There are 4 nested groupings, the coarsest first. Each group lies inside one group of the grouping before and may be the whole of it. The rows also spread widely along 7 directions, which tell nothing about the answers.
Known rows, each followed by its group in each grouping:
[2, 6, -9, -8, -10, 12, 4, 3, 7, -13, 25, 18, 2, 11, 0, -6, -7, 7, 8, 11, -19, 1, -24, -20, -1]	J949 J874 J635 vurav
[5, 26, -4, -4, 12, 11, 27, -17, 24, 4, 17, 24, 2, 27, 3, -9, -37, -7, -11, -13, 6, -15, -5, 9, -17]	J636 J44 J268 Lan
[11, 29, 36, 15, -19, -6, 10, -4, -5, -4, 3, -26, 28, 4, -15, -36, -51, -1, 1, -45, 18, -31, 13, -42, -1]	J949 J153 J97 nena
[12, -2, -11, 7, -6, -14, 5, -5, -18, -15, 24, -15, -5, -11, -22, 13, 22, 8, 36, 0, -2, -27, -16, -36, -11]	J949 J874 J723 guv
[30, 12, -11, -13, 1, -14, -3, -5, -19, 7, 1, -22, -22, 3, -12, -30, -19, 8, -2, 8, 5, 6, 17, -21, 32]	J636 J278 J690 Pevop
[-2, -16, -8, -2, 0, -15, -1, -1, 8, -17, 15, 1, -8, 5, -2, 5, 33, 32, 8, 8, 5, -7, 4, -4, 0]	J186 J319 J601 roda
[14, -9, -18, 4, 6, -19, -1, -9, 30, 3, 9, -5, -13, 6, 11, 13, 2, 40, -37, 4, 11, -7, 19, 18, 17]	J949 J755 J575 sal
[0, 25, 19, -4, -17, 21, 6, 3, 3, -20, 11, 17, 13, 13, -2, -21, -44, -6, 8, -16, -15, -13, -3, -4, -5]	J636 J98 J667 mefo
[19, 0, -1, -24, 3, -15, -18, 18, -24, -24, 0, -4, -6, 3, -17, -38, -25, -8, 9, 12, -10, 26, 0, -13, 27]	J636 J44 J268 rez
[4, -10, -13, -23, 20, -11, 1, 13, -13, -31, 15, 20, 2, -3, -23, 8, -17, -19, 30, 12, -10, 12, -30, -11, -5]	J949 J874 J310 Kof
[9, 3, 4, -13, 6, -2, 2, 5, -1, -28, 6, 18, 2, 7, -10, -11, -32, -8, 7, -4, -8, 2, -2, 11, 3]	J636 J98 J176 madeb
[-11, -24, -7, -7, 14, -6, -2, 7, 65, -27, 15, 41, 5, 21, 31, 11, -1, 36, -45, 15, -8, 29, -8, 43, 9]	J949 J874 J310 mak
[24, -3, 4, 9, 11, -30, 0, -9, -3, -16, 0, -14, -7, -10, -18, 20, -7, 7, 3, -18, 14, -33, 29, 10, 8]	J636 J278 J660 bur
[-3, -6, -1, 3, 19, -19, 18, -15, 28, -10, 17, 17, 7, 12, 0, -8, -25, 7, -5, -18, 23, 8, -9, 8, -19]	J949 J755 J520 sutaf
[2, -7, -7, 29, 18, -28, 29, -34, 40, 7, 32, 0, 2, 7, 2, 26, 17, 26, -11, -21, 33, -33, -2, 1, -31]	J949 J874 J635 moz
[14, -9, -12, -15, -9, -4, -18, 17, 0, -20, 7, -1, -8, 1, 2, 3, 2, 23, -12, 22, -19, 5, -3, -4, 32]	J949 J874 J723 zem
[0, 9, 4, 5, 8, -8, 16, -15, 4, -14, 18, 15, -4, 9, -9, -18, -13, -5, 25, -15, 4, -1, -14, -8, -18]	J636 J278 J940 Busi
[7, 10, -4, -15, -13, 16, -7, 14, 3, -19, 15, 19, -4, 14, 3, -24, -15, 6, 2, 13, -28, 10, -12, -6, 11]	J636 J44 J836 zimif
[5, 11, 4, -12, 11, 1, 11, 3, 5, -21, 4, 18, 16, 2, -14, 13, -45, -14, 7, -16, -3, -23, -10, 3, -8]	J949 J153 J97 Barar
[19, 14, -27, -10, 8, 1, 18, -17, -6, 11, 9, 1, -9, 6, -15, 29, -3, 7, 3, 2, 7, -45, 13, -4, 2]	J186 J170 J433 tesa
[21, 10, -1, -23, 0, 1, -10, 13, -28, -26, -2, 4, -5, -5, -23, -4, -37, -15, 19, 4, -16, -13, 4, -2, 19]	J636 J98 J842 gok
[9, 10, 3, 13, -10, 6, 5, -4, 16, -19, 6, 10, -1, 2, 1, 29, -4, 14, 2, -14, -16, -46, 12, 20, -1]	J636 J278 J940 ful
[-1, 25, 5, -1, -1, 7, 27, -20, 18, 17, 14, 9, 10, 31, 3, -29, -34, 7, -13, -22, 19, -13, 8, -15, -7]	J186 J170 J433 tesa
[2, 5, 4, 7, -13, 0, 1, 0, 15, -15, 21, 7, -3, 12, 5, -26, 3, 19, 1, -3, -10, 3, -7, -10, -4]	J636 J44 J836 zimif
[9, 16, 11, 8, 4, -3, 19, -11, 20, -6, 6, 2, 17, 4, -5, 13, -39, 3, -11, -30, 14, -39, 7, -1, -10]	J949 J153 J97 nena
[-3, 10, 30, 21, -26, -5, 1, 6, -6, -23, 22, -12, 26, 3, -14, -24, -14, 4, 24, -26, -4, -19, -10, -41, -11]	J949 J874 J635 moz
[3, 11, -3, -18, 9, 0, 14, -6, 2, 2, 9, 8, 1, 19, -6, -18, -24, 2, -2, -3, 16, -3, 6, -14, 2]	J186 J319 J601 roda
[-9, -7, 33, 6, 0, -16, 1, 12, 10, -43, 9, 10, 28, -1, -13, -20, -30, -1, 18, -29, 3, 5, -15, -10, -13]	J949 J153 J97 nena
[17, 22, -19, -7, -19, 24, 4, -11, 14, 7, 16, 10, -21, 18, 13, -8, -1, 27, -12, 18, -22, -11, 4, -7, 15]	J636 J278 J660 bur
[33, 2, -24, -17, 10, -13, -6, 5, -17, -5, 0, -14, -12, -10, -16, 30, -12, 4, -10, 15, -2, -31, 14, -4, 32]	J949 J874 J723 guv
[17, -5, -7, 4, -1, -16, -3, 0, 2, -13, 8, -14, 2, -7, -11, 25, 4, 14, -2, -3, 3, -31, 10, -8, 9]	J949 J874 J310 mak
[17, -20, 3, -3, 0, -37, -21, 13, -11, -22, 7, -25, -5, -8, -10, -25, 6, 22, -5, 6, 7, 21, 8, -21, 34]	J949 J874 J723 guv
[-13, 0, 10, 4, 4, 5, 11, 5, 47, -26, 14, 36, 22, 19, 15, 11, -28, 9, -21, -12, -7, -3, -10, 24, -11]	J949 J874 J310 Kof
[-1, 10, 5, -8, -3, 11, 4, 1, 15, -20, 13, 24, 3, 13, 4, -10, -29, 4, -3, -3, -11, -1, -4, 13, 0]	J636 J98 J667 mefo
[4, -18, 0, 0, -2, -23, -10, 6, 14, -19, 15, -4, -4, 5, 5, -17, 9, 30, -13, 6, 2, 21, -6, -9, 17]	J949 J874 J723 zem

New rows. What belongs after each?
[7, -18, -21, -1, 14, -18, 3, -5, 9, -20, 21, 6, -7, -8, -11, 35, 23, 15, 13, 10, 0, -14, -14, -1, -8]	J949 J874 J310 mak
[2, -12, -11, -21, 4, 5, -9, 17, 15, -36, 6, 35, -12, 7, 5, 2, -5, 12, 5, 26, -34, 27, -14, 29, 16]	J636 J278 J690 Pevop
[15, 2, -13, -8, 0, -11, -3, -3, -3, -7, 16, -5, -16, 9, -5, -24, 4, 13, 3, 14, -3, 12, -3, -13, 8]	J636 J44 J268 rez
[14, 4, 13, 8, 4, -14, 5, -6, 13, -17, 1, 3, 2, 3, -5, 7, -21, 7, -5, -21, 7, -21, 21, 15, 4]	J636 J278 J660 bur
[10, -3, 16, 6, 2, -19, -4, 1, 9, -28, 2, -2, 3, -2, -7, -1, -20, 9, -4, -17, 4, -16, 18, 16, 8]	J636 J98 J842 gok
[9, 12, -20, -28, -11, 20, -3, 7, -7, 1, 8, 8, -12, 17, 2, -9, -2, 17, -4, 25, -15, -5, 4, -16, 22]	J186 J319 J601 roda
[8, 7, -7, 8, 1, 4, 14, -15, 30, -9, 14, 21, -7, 10, 8, 24, -1, 19, -6, -6, -6, -28, 7, 22, -8]	J636 J278 J660 bur
[21, 20, 4, -8, 2, -3, 1, 3, -3, -8, -4, -2, 3, 8, -10, -5, -44, -10, -12, -13, 1, -23, 19, 6, 14]	J636 J44 J268 rez
[12, 19, -8, -3, 1, 4, 14, -10, 0, -4, 16, 7, -4, 11, -10, -5, -17, -5, 11, -4, -2, -19, -5, -9, -11]	J636 J44 J268 rez
[8, 13, -1, -3, -11, 9, 0, 2, 12, -11, 12, 10, -2, 16, 4, -17, -15, 10, -7, 2, -13, -2, -1, 0, 5]	J636 J44 J268 rez
[1, 1, 0, -7, -16, 13, -11, 16, 19, -25, 15, 20, -4, 16, 13, -23, -5, 20, -10, 13, -30, 16, -7, 6, 13]	J636 J44 J836 zimif
[29, 12, -7, 5, 11, -18, 12, -18, 0, 1, 1, -13, -7, -2, -15, 21, -22, 4, -13, -18, 19, -48, 31, 13, 4]	J636 J98 J176 madeb
[-6, -6, 6, 9, -19, 6, -6, 10, 20, -29, 15, 12, 8, 5, 6, 8, 2, 26, 5, -4, -20, -11, -9, 5, -4]	J949 J755 J575 sal
[-20, -1, 32, 17, -14, 0, 11, -1, 27, -39, 24, 26, 18, 18, 5, -36, -14, 9, 18, -26, -6, 14, -18, 1, -29]	J636 J98 J176 madeb
[10, 20, -8, -1, 20, 1, 25, -23, 25, 3, 8, 24, -7, 17, 3, 10, -35, -3, -13, -15, 10, -25, 6, 22, -8]	J636 J278 J940 Busi
[-2, 28, -18, -11, -5, 35, 27, -16, 35, 9, 25, 36, 3, 26, 15, 4, -28, 12, -12, 5, -16, -18, -25, -4, -17]	J949 J153 J97 Barar
[9, -2, -2, -10, 14, -5, 2, 5, 20, -23, -1, 22, -6, 7, 2, 12, -25, 6, -11, 2, -10, 1, 8, 35, 14]	J636 J278 J690 Pevop
[-7, -15, 17, 0, 5, -21, -6, 13, 25, -30, 11, 12, 16, 11, 3, -20, -17, 12, -12, -9, 4, 27, -7, 2, 6]	J949 J874 J310 Kof
[27, 19, -9, -1, 11, -11, 9, -15, -12, 1, 1, -9, -12, -2, -17, 14, -24, -6, 4, -13, 9, -40, 19, 1, 8]	J636 J278 J940 Busi
[2, 7, -4, -2, -19, 11, -5, 2, 22, -9, 19, 10, -8, 25, 18, -36, 4, 30, -17, 12, -19, 18, -5, -4, 11]	J636 J44 J268 Lan
[10, -6, -33, 3, 14, -17, 18, -22, -8, -1, 29, -1, -19, -9, -22, 29, 25, 10, 38, 5, 8, -24, -23, -20, -30]	J949 J755 J575 sal
[4, 10, 19, 3, -22, 7, -11, 13, 24, -21, 3, 7, 8, 20, 16, -31, -24, 21, -28, -6, -16, 5, 14, 11, 20]	J636 J44 J268 rez
[17, 19, -14, -15, 8, 2, 11, -10, -8, 1, 11, 10, -15, 9, -9, -12, -25, -6, 10, 3, -4, -5, -4, -9, 6]	J636 J278 J940 ful
[-3, 0, -12, -4, 6, 5, 15, -5, 27, -11, 24, 28, 0, 15, 8, 9, -8, 11, -4, 4, -5, -1, -24, 3, -11]	J949 J874 J723 zem
[24, 17, -15, -16, 4, -1, 2, -7, -10, 3, 5, 1, -18, 7, -7, -11, -23, 0, -1, 6, -5, -9, 7, -7, 20]	J636 J278 J940 ful
[10, -15, -11, -8, 22, -33, 5, -10, 4, -13, 16, -3, -8, -4, -12, -12, 0, 14, 6, 2, 18, 18, -12, -16, 0]	J949 J153 J97 nena
[18, 17, 15, -1, -17, -8, -10, 7, -20, -10, 4, -23, 2, 8, -13, -47, -25, 1, 6, -10, -1, 0, 12, -31, 18]	J636 J44 J268 rez
[3, -3, 8, 12, -15, -2, -8, 7, 34, -26, 6, 7, 4, 10, 14, 8, 3, 31, -24, -4, -15, -18, 16, 28, 9]	J636 J44 J268 rez
[-4, 5, 5, 13, -4, 11, 9, -2, 53, -23, 10, 33, 9, 20, 20, 24, -13, 21, -28, -12, -14, -26, 7, 46, -10]	J636 J44 J268 rez
[-1, 4, 12, 16, -11, -11, 12, -11, 11, -9, 19, -7, 12, 7, -5, -20, -15, 14, 9, -26, 14, -11, -3, -22, -16]	J949 J755 J520 sutaf
[10, -6, -6, -21, 14, -9, -4, 11, -5, -21, -6, 8, 1, 1, -13, 25, -13, 2, -2, 2, 2, -23, 19, 15, 16]	J186 J319 J601 roda
[1, -1, 13, -10, -4, -6, -5, 14, -6, -24, 0, 0, 10, 5, -11, -4, -11, 7, 7, -8, 1, -15, 15, -5, 11]	J186 J319 J601 roda
[21, 7, 3, 18, -30, -6, -10, 3, 2, -5, 8, -34, 1, -3, 1, 7, 11, 37, -18, -6, -6, -42, 24, -21, 26]	J949 J874 J723 guv
[12, 23, 14, 0, -13, 0, 6, -1, -1, 4, 9, -13, 12, 15, -3, -33, -42, 1, -11, -19, 9, -8, 4, -33, 12]	J949 J874 J723 zem
[26, 4, -9, -5, 8, -4, 1, -1, -3, -21, -3, 9, -7, -10, -15, 49, -14, -2, 4, -6, -10, -50, 22, 28, 10]	J636 J278 J660 bur
[25, 20, -19, 3, -5, 6, 9, -13, 15, 6, 7, -3, -11, 9, 2, 27, -8, 17, -23, 0, -3, -50, 22, 14, 7]	J636 J44 J268 rez
[10, -7, -16, -17, -11, 9, -18, 20, 6, -24, 5, 13, -7, 2, 4, 11, -5, 24, -8, 23, -31, 3, -4, 12, 25]	J949 J755 J575 sal
[-9, 3, 17, 3, 24, -7, 20, -10, 41, -23, 8, 37, 14, 15, 7, 5, -48, -3, -17, -27, 15, -6, 4, 42, -18]	J636 J98 J667 mefo
[7, -16, 19, -6, 8, -32, -15, 10, -9, -40, 2, -2, 1, -6, -16, -27, -19, 2, 13, -9, 4, 20, 6, 3, 14]	J636 J98 J842 gok
[7, 17, -5, -16, -4, 22, 7, 8, 15, -16, 7, 25, 11, 10, 2, 9, -39, 2, -8, 2, -21, -17, -11, 4, 3]	J949 J153 J97 nena
[5, -14, -11, -12, 18, -14, -2, 5, 24, -17, 6, 20, -4, 8, 4, 9, -20, 15, -19, 7, 0, 15, -2, 26, 10]	J949 J755 J575 sal
[-1, -3, 11, -1, -11, -1, -9, 13, 18, -25, 10, 7, 15, 10, 6, -12, -15, 16, -11, -2, -11, 5, -3, -6, 12]	J949 J874 J310 mak
[11, 4, -21, -14, 2, 6, 0, -1, 15, -10, 15, 19, -16, 15, 7, -5, -1, 15, -9, 22, -17, 7, -8, 10, 8]	J636 J44 J268 rez
[12, 6, -9, 5, -10, 5, 3, -9, 12, -14, 14, 5, -11, 0, -1, 22, 5, 22, 2, 3, -12, -37, 9, 10, -1]	J636 J98 J842 gok
[9, 5, -5, -20, 5, 3, -4, 13, 5, -19, 9, 22, -5, 14, 0, -25, -27, -1, -6, 11, -15, 21, -9, 5, 13]	J636 J44 J836 zimif
[4, 3, -26, -20, 22, -5, 22, -19, -1, 8, 20, 13, -14, 13, -11, 3, 3, 3, 14, 9, 18, -7, -8, -14, -13]	J186 J319 J601 roda
[8, -2, -15, 8, -3, -10, 7, -13, 15, -1, 25, -6, -4, 6, -1, 6, 18, 24, 0, 4, 6, -13, -7, -21, -5]	J949 J874 J310 mak
[7, -10, 8, 3, -9, -2, -18, 22, 21, -47, -4, 16, 8, -2, 4, 34, -4, 16, -13, -2, -27, -29, 16, 45, 14]	J636 J44 J268 rez
[-2, -11, 7, -34, 22, -3, -7, 26, 13, -37, -12, 37, 14, 12, 0, 12, -42, -7, -16, 2, -6, 7, 12, 42, 21]	J186 J319 J601 roda
[31, 15, -29, -17, 22, -9, 16, -24, 8, 18, 6, 1, -24, 14, -2, 1, -29, 7, -32, 8, 18, -12, 21, 13, 17]	J636 J98 J176 madeb
[-4, 11, 16, 0, -4, 8, 13, 4, 7, -23, 3, 19, 24, 11, -11, 15, -29, -6, 10, -27, -4, -39, 7, 10, -10]	J186 J170 J433 tesa
[17, 20, -20, -4, -3, 5, 13, -14, -5, 10, 23, 0, -17, 10, -9, -13, -2, 5, 9, 5, -2, -17, -6, -25, -6]	J636 J44 J836 zimif
[10, -5, -12, -2, 11, -13, 7, -6, 9, -16, 14, 6, -1, -6, -10, 24, 0, 13, 8, -2, 0, -23, -8, 0, -9]	J949 J153 J97 Barar
[-8, 0, 15, 19, 1, -5, 17, -6, 50, -16, 16, 18, 18, 16, 16, 9, -18, 20, -27, -24, 9, -16, 1, 17, -11]	J949 J874 J723 guv
[5, -5, 0, 3, 1, -4, 2, -2, 35, -23, 7, 20, -2, 13, 14, 8, -11, 24, -27, -2, -6, -8, 14, 38, 6]	J636 J98 J176 madeb
[10, 25, -4, -25, 12, 11, 17, -1, -4, 4, -3, 13, 7, 18, -11, 5, -50, -16, -6, -8, 11, -31, 15, -1, 5]	J186 J319 J601 roda
[0, 22, 9, -3, -8, 7, 11, -5, 7, -5, 20, 10, 4, 24, -1, -50, -30, -3, 8, -9, -2, 14, -14, -22, -10]	J636 J44 J268 rez
[6, 4, 7, -2, -1, -6, 0, -2, 4, -20, 10, 4, 0, 2, -6, -6, -20, 7, 1, -9, 0, -11, 7, 6, 2]	J636 J98 J667 mefo
[-3, -2, 13, 7, -13, -4, -3, 7, 14, -20, 21, 4, 13, 11, 2, -20, -8, 18, -3, -5, -8, 6, -11, -16, 3]	J949 J874 J635 moz
[24, -5, -31, -19, 15, -11, 1, -8, -7, -10, 12, 6, -27, -1, -11, 11, 3, 9, 2, 23, -4, -3, 1, 9, 12]	J636 J98 J176 madeb
[12, -7, -8, -5, 8, -12, -3, 9, 11, -23, 5, 6, 5, -3, -8, 34, -12, 5, -9, 1, -5, -24, 5, 14, 10]	J949 J874 J310 Kof
[16, 27, -16, 2, -15, 22, 12, -12, 5, 0, 13, 10, -12, 7, 0, 24, -5, 10, 6, 0, -21, -50, 4, 1, -1]	J636 J278 J940 ful
[5, -1, 1, -11, -11, 8, -10, 17, 18, -22, 9, 14, 5, 13, 11, -8, -18, 19, -22, 11, -20, 10, -4, 4, 25]	J949 J874 J723 guv
[-9, -12, 7, -14, -1, -6, -5, 12, 4, -26, 10, 12, 4, 13, -2, -23, 2, 15, 7, 5, -1, 17, -2, -7, 8]	J186 J319 J601 roda
[-4, 9, 12, 9, -12, 2, 6, -8, 22, -13, 16, 14, -3, 20, 11, -35, -10, 18, -2, -11, -7, 10, -5, -3, -2]	J636 J278 J940 Busi
[34, 25, -16, -20, -7, 8, -6, 3, -29, 0, -3, -9, -17, -1, -16, -1, -28, -6, 5, 10, -17, -28, 15, -12, 33]	J636 J278 J940 ful
[-14, -4, 19, 7, 4, -6, 7, 3, 39, -22, 12, 25, 17, 20, 12, -19, -35, 12, -16, -21, 5, 17, -7, 16, -9]	J949 J755 J575 sal
[17, 25, 7, -10, -15, 9, -5, 6, 1, -2, 1, -4, 0, 20, 5, -35, -39, 5, -24, -3, -10, -3, 18, -6, 27]	J636 J44 J268 Lan
[13, 13, -7, -3, -5, 1, 7, -5, 5, 4, 19, -3, 3, 11, -4, -7, -18, 10, -9, 1, -1, -13, -2, -22, 7]	J949 J874 J635 moz
